The same things were measured in two ways. Each way mixes the same 13 hidden numbers, adds some noise and spreads widely along 7 directions of its own, which tell nothing about the thing.
Some things both ways: the first way, then the second way.
-8 -20 -20 30 -15 -6 0 -26 1 -4 4 -6 0 -1 2 4 -8 12 -19 11 -22 13 20 14
 -4 28
24 -3 25 -8 -4 -27 3 7 -34 11 -10 11 28 -16 3 4 10 9 -15 -7 37

-11 -17 6 14 -11 -18 22 -16 -5 -8 -16 -1 -8 11 -16 14 0 21 12 0 33 5 22
 3 17 5
-10 12 -22 -17 41 7 9 20 13 50 11 14 -26 32 -4 -17 16 -22 26 -16 -25

-22 30 4 -5 9 20 -9 21 0 -25 -1 12 1 14 15 18 -16 22 11 4 -7 16 1 -10 30
 -7
-29 0 13 -19 9 28 -12 -4 26 -35 -23 -23 2 -3 -16 1 -8 0 -24 -2 25

-9 -38 -5 6 3 -11 18 -31 -41 14 -8 2 4 6 -7 -4 6 17 7 -5 17 -17 9 -2 0
 18
-15 -25 10 -41 18 -7 38 13 5 -20 -21 -10 -28 -13 16 23 30 4 -16 -46 -19

5 22 2 -36 19 -24 -38 10 17 -5 9 -4 8 -2 -16 12 27 16 -18 -6 -18 1 8 32
 14 -10
38 28 6 20 -37 -30 1 -23 -41 63 15 -9 19 -45 1 6 9 -29 -8 17 -17

15 15 -20 -42 32 -12 -19 45 21 4 -2 -8 17 -5 -4 -15 2 19 -31 -3 -21 -13
 1 14 8 1
8 -24 -6 -12 -14 -16 -5 -25 3 31 9 4 17 -11 4 13 17 -17 3 -4 -11

2 7 0 -33 -3 -11 -3 21 -7 -34 3 -13 41 -44 9 2 19 -16 -12 -3 7 -3 -7 42
 34 -5
-26 9 -7 -5 11 34 -5 6 40 15 13 -5 2 14 -25 -19 9 -11 -30 13 -13

-1 16 -11 -13 20 22 -23 14 16 -13 10 18 -14 27 4 -3 2 35 -12 -12 -25 -17
 2 11 -15 -15
-29 6 4 12 13 25 21 14 27 -31 -8 -31 10 -6 -25 -13 4 -14 1 9 14

-26 -20 7 -1 -11 -21 -9 -18 4 -31 -10 -27 5 -14 -21 5 24 -7 -5 5 -8 -10
 -10 43 20 18
24 19 -3 -7 -13 16 -5 5 6 -5 8 9 7 -6 -13 -16 -14 2 -31 11 22

-11 55 2 -12 16 18 -33 52 30 4 9 21 -2 20 13 -7 -6 10 2 2 -20 7 8 -18
 -18 -23
7 -2 -10 39 -24 -11 -35 -23 -24 9 16 16 28 -4 -11 -18 -11 10 25 44 21

11 9 16 2 -10 0 -9 -20 7 13 9 -3 -13 21 6 -1 1 2 2 6 -9 14 -11 -7 -8 8
13 -5 3 2 23 -6 25 2 14 16 -3 -2 -21 2 23 31 4 31 -6 -24 -39

12 -60 -9 26 2 -18 31 -54 -33 -2 -10 -36 29 -37 -11 7 -7 7 -41 -6 20 -4
 16 32 29 40
-9 8 1 -17 -14 -23 13 -19 -7 61 -24 -12 14 3 2 -6 -12 -61 14 10 13

10 -43 -9 22 1 -47 -1 -40 -51 40 -16 -11 13 -4 -14 -10 22 -3 -5 4 27 13
 32 11 -6 28
27 21 8 -9 -23 -21 -4 5 -25 20 -4 -8 4 -48 -18 -10 16 -9 -20 14 28

22 -25 -9 11 -13 -18 -4 -25 12 5 10 4 -26 27 -38 -4 -4 -9 -3 -7 7 -15 -6
 17 -42 -1
-29 -9 -25 7 -20 8 3 -15 33 -26 -12 -18 12 3 10 -2 12 9 0 10 9

-5 -5 0 -5 8 0 7 2 -6 -2 -25 8 -1 13 2 23 -9 8 15 -17 -1 22 14 5 11 6
8 18 -10 24 -8 14 -35 -16 13 -5 4 0 16 6 -7 -12 -22 2 14 19 21

33 -36 -30 2 22 22 -18 14 -2 -29 3 20 16 -23 -10 40 -24 -27 2 -23 -7 9
 -17 40 -2 -2
10 -13 -5 15 4 -8 26 -32 -3 1 -7 17 -13 22 8 -5 -10 -15 7 -7 -23

10 1 12 -20 -20 -18 13 -16 -12 4 19 -2 -10 6 -10 -2 5 -4 -1 4 -5 -19 -1
 0 -18 5
14 -11 -12 -15 23 -17 30 40 -9 29 12 13 7 13 48 -9 35 37 -19 -40 -10

4 -26 -10 -6 -3 -21 12 -6 -9 5 -1 -18 13 -13 -12 -26 9 11 -12 0 10 -30
 -9 18 -1 15
-31 -14 -12 -28 -22 15 6 4 25 -11 6 7 9 6 9 -10 12 16 -19 12 12

18 -14 -11 9 18 -10 -16 1 3 -2 15 -5 4 50 -11 -11 -29 29 -33 9 -2 -5 21
 12 -9 27
-1 5 2 12 -2 -12 -11 -20 -25 17 -19 -1 2 -6 -59 11 23 -47 -8 -13 27

-22 12 22 -34 7 15 2 8 -44 -29 -23 -2 22 -15 30 18 10 -8 14 25 14 22 -11
 -32 58 8
8 3 -14 18 0 13 -18 -12 3 -5 9 -7 -15 8 16 8 -5 34 -45 -10 -18

1 7 15 -3 -4 -8 -22 -23 -6 7 9 17 -6 22 -13 19 9 -3 12 -2 4 17 9 -2 -11
 -8
14 -24 21 -32 4 -26 19 0 -14 12 0 -3 -6 -23 37 5 35 13 -28 -23 3

3 -4 8 2 -6 -3 10 -5 13 -4 6 -8 -2 31 7 -5 -19 19 0 3 -8 -1 -8 4 4 24
7 -10 16 -30 -2 -14 26 8 -7 27 -10 19 18 9 -2 4 -5 -16 -10 -8 6

21 -6 18 35 9 -11 -18 2 7 38 -20 8 -37 58 -9 -9 -3 24 15 -6 19 22 19 -18
 -42 9
2 -21 -5 -15 12 -1 -1 -7 17 -30 -13 -11 -14 -6 -4 -7 5 -13 0 -11 -6

-16 -5 -6 12 -1 3 -2 10 -6 30 -4 -13 1 -20 -4 -32 11 -18 -7 27 12 -15 -1
 -27 -4 11
22 -10 0 -19 -1 1 -38 9 -7 -60 8 12 -32 -24 -14 3 8 25 0 -3 33

34 -2 -7 -17 37 15 -18 23 -22 34 -5 15 15 21 23 -8 -15 -10 10 -3 3 17
 -15 -22 0 7
13 10 -11 39 -3 6 3 -21 14 8 -4 -2 -17 -7 -45 11 -29 -9 18 33 -16

4 -16 -9 26 2 8 15 -31 2 -4 -10 -11 -16 15 23 -8 -3 22 -15 3 -10 0 0 -1
 -1 12
-10 -5 13 -16 19 -5 57 24 2 32 -3 0 2 15 10 -5 3 -33 6 -14 -10

-6 -7 -7 4 3 -7 8 2 2 -4 -5 -22 16 -10 4 -19 5 -15 -19 9 9 -9 10 15 13
 10
18 28 -11 0 9 1 -7 22 -13 27 19 30 -24 13 -26 -14 -1 -7 12 11 1

18 -29 4 18 0 -20 -12 -19 -18 18 -10 -5 -13 6 -26 -6 3 -21 1 11 21 0 -10
 -15 -31 11
-9 -46 -31 -6 -12 -5 3 -25 16 1 1 -4 9 9 20 -20 15 -7 -6 4 19

-2 11 8 0 21 -1 -23 4 12 -10 -7 -25 -4 26 4 -30 7 25 -39 6 -11 -14 -6 8
 -8 8
-9 -37 -10 -5 23 23 -5 -23 20 6 29 18 -13 31 -3 -14 31 -24 -7 -26 26

-4 -5 9 -4 -13 -17 -2 -1 11 -15 15 14 -13 18 -37 22 -9 -5 20 -12 2 -16 0
 15 -29 -6
-4 -8 -8 15 -4 3 -16 3 -20 -14 8 9 10 4 -19 -8 20 -17 -8 -20 18

-28 15 -6 -8 15 0 -35 26 35 -29 5 4 14 -26 -15 32 11 8 0 -16 -34 1 7 45
 15 -9
-9 -11 -21 44 -16 9 -28 -39 5 11 17 9 2 16 -7 -1 -3 2 12 15 0

-24 -5 4 58 -24 -6 14 0 27 22 -26 -11 -38 13 8 -18 10 4 31 27 16 14 7
 -27 -5 13
-3 2 -13 -12 -11 -5 7 9 12 -29 -22 -5 -17 -8 -2 12 -25 9 17 9 -36

-4 -37 -34 41 2 -4 0 -25 3 19 -24 0 -9 -12 -6 4 -12 35 -11 -1 -22 15 3
 -7 -12 28
-13 -4 24 -3 -14 5 9 6 6 -20 -26 -25 33 -32 -29 20 -35 1 2 28 19

-25 14 -9 0 6 14 -4 14 3 -5 0 1 9 -10 25 -9 7 28 -7 15 -17 -3 8 -12 20 6
25 29 13 36 -5 -11 -3 13 -54 22 20 18 -5 -16 -34 10 -7 -1 9 9 -9

Other things, the second way, with their names:
j668: -22 -6 20 -38 -4 -3 14 -17 -18 -13 -8 10 -10 -7 26 -1 24 16 -10 -12 2
j295: -26 -23 -9 17 10 24 -7 -31 19 -15 1 9 2 34 3 0 10 -6 -3 -26 25
j923: 0 26 -2 -22 -9 0 24 5 9 2 -20 -30 -6 -31 15 -4 8 3 -26 -3 -6
j638: 13 2 4 16 -11 -2 -24 17 -23 -33 5 3 -2 -17 -3 17 -25 33 7 9 -1
j693: -5 16 -18 52 -9 -4 -4 2 -6 18 6 -11 21 7 -12 -17 -7 -8 28 32 24
j909: 34 -17 14 -10 17 1 2 -27 13 27 -7 -18 36 -26 -15 -8 -13 -38 5 3 19
j817: -8 -3 1 -36 -28 -11 -3 20 -16 -21 -6 6 -4 -13 13 -16 -4 16 -21 19 9
j220: 8 8 24 -28 11 -11 24 25 -9 9 -10 -11 -18 -30 -9 23 0 0 -17 -10 -37
j317: 30 -17 -13 -11 4 -36 23 -2 -7 10 -35 -18 10 -15 12 -8 -10 -20 8 -3 -11
j793: -5 13 3 2 1 -5 11 -2 9 -7 -31 -35 8 -29 -10 18 -11 -4 6 -1 -23
j553: -20 -23 -27 9 -16 -28 28 -29 -1 5 -9 3 -23 10 26 -5 40 -5 9 -10 -22
j253: 0 2 3 2 6 -3 18 0 1 30 2 3 0 3 -10 10 -16 -26 25 7 -35
j957: -1 -22 4 -48 24 7 18 23 25 19 -5 11 0 4 -27 9 7 -14 -12 -15 0
j515: -11 -10 6 2 -8 11 -18 -12 1 -26 3 -13 17 -12 -28 -13 3 -44 8 8 29
j395: -8 -33 -5 -19 19 -15 16 6 32 2 -35 -31 32 -11 -9 -1 0 -22 25 5 33
j162: -13 -31 7 -31 26 3 40 -6 39 -29 -26 -11 -5 -2 -11 -6 12 -34 10 -20 -8
j394: 28 33 7 24 -2 1 -15 13 -38 -8 13 4 -6 -20 -22 -22 -7 -19 16 10 24
j194: -19 25 -7 15 -23 -15 -4 2 -22 2 -19 -22 -30 -24 -43 4 4 -31 0 25 -19
j396: 27 17 27 7 3 -2 -17 21 -26 -27 -2 -21 28 -42 -14 -5 -17 4 -9 8 5
j687: 13 0 8 -23 10 -18 37 14 -3 9 -16 -10 -14 -20 22 19 8 16 -9 -21 -38
j434: -17 -21 -3 9 -13 -3 -6 -23 17 18 -7 -16 38 0 6 14 -6 18 -18 19 -13
j208: 37 -11 2 -23 17 -22 -8 13 -19 16 17 29 -16 -1 23 -10 15 21 7 -8 8
j800: 8 -27 -4 5 -4 -5 -16 -8 3 -25 -2 -21 18 -8 0 -18 6 -45 4 -11 28
j843: 16 4 22 18 11 -14 1 13 -25 36 26 -4 14 -22 -12 0 6 -23 33 21 0
j814: -6 -23 18 -2 9 -1 -4 15 -12 -33 18 12 -23 -6 3 27 24 32 -10 -23 -5
j497: 13 0 -2 7 33 -4 17 7 15 40 -4 0 11 12 -14 -5 -5 -44 40 -12 1
j915: -10 -41 5 -33 25 -1 4 -29 17 -8 -12 11 2 21 36 0 16 5 0 -35 -4
j74: -11 -13 2 6 -38 -3 0 -16 -20 -28 7 5 7 -2 36 -5 17 15 -36 -10 16
j891: 20 23 -7 39 -1 5 -4 12 -18 46 33 17 0 4 -12 0 -10 1 17 13 3
j150: -10 3 -3 -7 22 7 17 5 -2 49 32 33 0 32 30 -30 27 5 15 -11 13
j70: 1 -12 16 -22 -15 -20 -7 1 -10 4 -5 -10 12 -15 29 12 17 12 -30 -11 31
j944: -33 -32 7 -13 -12 -9 13 -30 14 -1 -21 -21 9 1 19 12 17 -29 -4 -15 10
j274: 27 25 11 -4 26 5 10 37 -23 23 25 23 -18 -3 -4 -9 -10 2 17 -9 -27
j236: -10 35 -2 24 -6 17 -37 -8 0 -6 1 -17 -13 -12 -37 9 -1 -13 -3 10 8
j353: -25 -11 -18 -8 27 12 -2 2 26 26 14 -3 -5 29 14 -20 24 -18 20 -7 -3
j201: 11 27 -11 20 3 9 11 33 1 10 11 9 -19 16 -23 -11 -24 -12 4 17 -9
j889: 6 33 13 7 8 7 -16 -17 -29 32 10 18 -17 1 -47 13 20 -41 14 -19 27
j138: -30 -28 -1 10 -24 -7 -21 -27 18 -18 5 -27 25 -24 3 22 40 11 -7 10 16
j233: 1 15 19 -19 9 -18 43 18 -28 36 -33 -7 23 -7 10 -2 -51 -20 24 16 -36
j803: -9 11 8 -4 -45 8 -11 18 -4 -47 8 -8 8 -30 -5 -17 1 -7 -15 19 31
j929: -1 3 -3 -25 6 2 33 14 16 -5 -29 -14 -16 -7 -19 -10 -30 -30 8 15 -10
j898: 17 1 -5 -14 -1 -11 -2 -8 -5 44 -10 -5 23 6 26 -28 -16 -32 5 4 14
j215: 8 -3 9 -10 -22 1 0 -21 -16 7 -2 -1 21 -6 -12 -19 -10 -78 3 -5 17
j992: 17 9 13 -21 -4 -7 -3 -6 -7 17 -3 18 15 -8 0 -11 9 2 -9 -1 41
j152: 10 -9 -8 -16 5 -5 1 25 -9 -12 -17 -4 -24 -9 -17 8 -5 4 -33 -20 -15
j522: 9 -5 -22 -3 32 -5 1 5 13 19 3 -3 -16 10 -10 -3 24 -13 3 -20 -30
j14: 30 33 8 28 9 -1 21 -1 -30 51 20 31 -14 4 -33 2 -3 -25 4 -5 -29
j125: 1 -1 -25 10 10 3 -4 9 18 -44 10 5 -54 7 26 20 25 50 8 -28 -22
j834: 0 41 -4 20 12 13 48 47 2 45 3 5 -1 16 -25 10 -35 12 -8 17 -39
j534: 2 18 -13 12 3 20 -37 49 -2 -34 31 2 -20 -6 -11 -2 -1 44 -4 12 -1
j753: 12 28 10 19 -4 -10 -13 -4 -35 18 -1 -23 1 -42 -38 11 3 -51 24 -2 -17
j660: -21 -20 -17 -19 23 23 -3 19 44 -15 4 -4 -14 20 7 -10 2 30 -17 3 -15
j642: 14 14 -29 17 11 -7 -9 -25 -2 30 -10 8 -20 20 -4 -11 -15 -15 35 5 -4
j598: -27 -17 -12 4 -21 -16 23 12 10 29 -5 -12 27 5 8 3 -5 3 2 33 -6
j703: 34 -15 -13 11 9 -19 -18 -28 -4 10 21 16 4 7 47 4 28 32 7 -25 -17
j718: 0 -2 -8 4 15 -5 21 27 -6 6 0 0 0 13 9 -1 3 3 -4 -19 -30
j518: -17 -10 -30 25 3 5 -21 1 25 16 -15 -28 25 13 -27 9 -7 -5 -14 11 -9
j936: -12 -48 -6 -19 4 0 10 -21 19 10 12 20 5 13 11 -5 17 7 6 7 -1
j799: -2 -4 6 -11 -3 -3 -4 7 1 -44 -20 -28 -8 -32 -17 23 6 11 -26 -5 -10
j326: 3 6 3 11 0 13 -33 -5 4 -32 14 1 -19 -13 -2 19 3 38 -5 -1 -6
j111: -8 -11 5 -18 -6 -15 35 -7 1 3 -24 -14 6 -9 28 -9 -11 -4 -6 7 -30
j694: -19 -5 -28 13 4 8 -13 16 19 -26 1 4 -6 14 0 11 3 55 7 7 -13
j561: 0 3 -21 -15 29 20 6 10 19 2 -1 30 -19 49 18 -18 -18 31 -3 -11 -1
j478: 16 27 13 -40 -10 -8 11 30 -22 -7 -17 5 -4 -22 -1 -28 -29 -9 6 23 9
j864: -2 -8 21 -13 4 -2 -3 6 -11 2 5 30 -28 9 10 43 2 49 -27 -24 -21
j650: 9 36 4 6 -15 -9 -10 2 -33 1 -25 -18 17 -36 -24 -9 -23 -6 4 26 12

Some of these things the first way, each followed by its name:
8 1 -18 8 4 19 10 0 -7 26 -5 5 -15 26 22 -23 -20 6 -13 27 -7 7 6 -50 -8
 16 | j395
19 -6 -19 6 8 -17 -4 -18 6 -11 14 -4 -3 29 -26 3 -33 11 -24 -4 3 -4 -3
 17 -4 -1 | j889
15 14 5 52 -5 -17 -29 -12 26 8 4 23 -52 81 -29 2 -24 52 11 -8 18 22 12
 -10 -50 -17 | j668
-4 27 3 -42 13 17 -19 29 1 -10 2 25 5 -8 -6 18 3 18 -6 -17 -19 -4 3 -5
 -10 -20 | j396
19 -14 -2 -14 7 -5 -18 14 16 -10 -4 19 -11 27 -30 28 -6 12 4 -2 13 13 17
 8 -2 2 | j522
3 -34 4 16 -33 -17 -4 -50 31 -7 31 -21 7 -34 -45 2 13 -20 -32 0 -11 -28
 -11 39 -31 14 | j598
-11 24 -6 22 6 11 -10 19 21 -19 1 -4 -20 13 20 5 -18 27 2 9 -30 9 -11 0
 9 1 | j295
13 -25 -12 29 18 -20 -11 -4 5 6 -23 -2 -10 31 10 5 0 61 1 -11 -8 24 20
 25 5 27 | j14
36 -25 -22 -10 -16 4 -9 -36 9 3 22 17 14 -58 -40 24 -1 -38 -27 -17 -2 -3
 -18 12 -36 -21 | j843
-26 -18 0 9 -9 1 22 -18 -4 -8 -30 2 4 -3 12 9 10 12 20 -4 10 10 7 -3 20
 9 | j253
7 39 55 -17 -13 -8 -8 -28 8 22 34 -15 -13 59 -5 -25 -2 8 -17 8 -1 -12 -5
 -20 -27 5 | j70
-33 15 -16 0 12 19 -23 33 35 -53 -11 24 -6 10 -11 47 -14 32 11 -14 -24
 18 15 29 23 -13 | j915
47 9 -24 -12 17 8 7 20 -9 39 -6 38 -28 32 8 13 -29 -59 43 -2 16 24 -7
 -45 -28 -32 | j125
41 -5 4 -33 0 -1 -5 -2 -28 14 18 13 11 9 -24 -12 -17 -46 -8 2 27 -14 -22
 -23 -37 -10 | j799
-52 21 4 -2 -22 6 14 -7 -19 -27 -13 23 -5 40 28 23 -2 -6 58 23 9 32 9
 -21 50 -2 | j992
19 12 -9 10 26 -15 -15 18 -17 25 -4 5 -11 29 -10 -12 -20 34 -17 -6 9 3
 21 -17 -27 -2 | j650
16 6 9 -4 15 -29 -11 -17 -26 17 -12 10 -29 63 -12 4 2 16 16 -10 21 14 13
 -6 -14 -10 | j923
11 -6 7 23 -1 -3 2 3 3 -11 -4 -10 -15 21 -10 5 -29 5 0 -1 7 7 -10 2 -7
 11 | j561
7 1 -9 7 -4 -4 6 -7 -8 -4 -3 -7 7 -18 3 4 -6 -12 -10 15 15 15 2 -8 21 0 | j236
-40 30 17 23 -15 -9 5 -3 6 11 -23 3 -36 33 14 -12 22 41 25 27 17 15 21
 -45 11 -7 | j753
15 0 -5 -18 0 -12 8 5 -2 16 16 0 8 -30 -9 -3 11 -48 13 -20 -1 -26 -13 25
 -24 -20 | j803
-18 23 -1 -42 -7 11 -11 33 29 -19 32 36 1 3 -33 33 -13 -19 32 -8 -13 -20
 -9 4 -7 -26 | j694
-31 -2 -6 -23 -7 22 33 0 -16 -16 5 -16 30 -54 30 -1 13 -3 -9 8 -17 -22
 -3 10 51 15 | j497
30 12 31 -29 7 10 1 11 -43 17 23 9 19 1 9 -13 -3 -5 7 -14 27 -19 -21 -12
 -15 -8 | j111
19 -4 -6 61 10 -15 -28 2 27 30 3 -2 -21 22 -8 -2 -1 13 -5 15 18 26 35 -2
 -18 5 | j194
-48 3 -1 36 -11 -6 5 4 13 -10 -14 -31 7 -27 13 -25 28 1 -13 26 4 -10 23
 9 19 13 | j817
13 0 -9 -6 41 -8 -12 45 -13 20 -18 0 6 -2 9 11 -14 3 7 8 -3 16 12 -20 14
 16 | j152
-14 2 17 -33 10 14 18 1 -13 -12 6 -19 33 -21 22 -8 14 -34 -7 -8 -5 -28
 -7 20 21 6 | j201
3 38 -26 -4 24 10 -32 48 33 -1 8 -11 11 -32 10 -11 1 -24 -35 12 -29 5 11
 10 4 -15 | j208
-34 -3 -10 20 2 -7 6 -5 -10 6 -36 17 -20 24 14 18 10 35 32 2 0 29 34 -14
 18 7 | j793
-6 -15 13 -16 2 -8 -12 -20 -4 -25 17 10 8 -3 -33 33 9 -6 9 -31 -9 -20 -5
 46 -14 -7 | j74
10 1 67 -41 -13 1 9 -26 -25 19 26 -1 -1 28 -28 -10 11 -20 7 -22 23 -42
 -18 -7 -44 0 | j800
-10 5 -17 2 1 8 23 21 -6 24 -28 -8 1 -45 30 -20 14 -2 -4 29 7 5 8 -49 23
 4 | j534
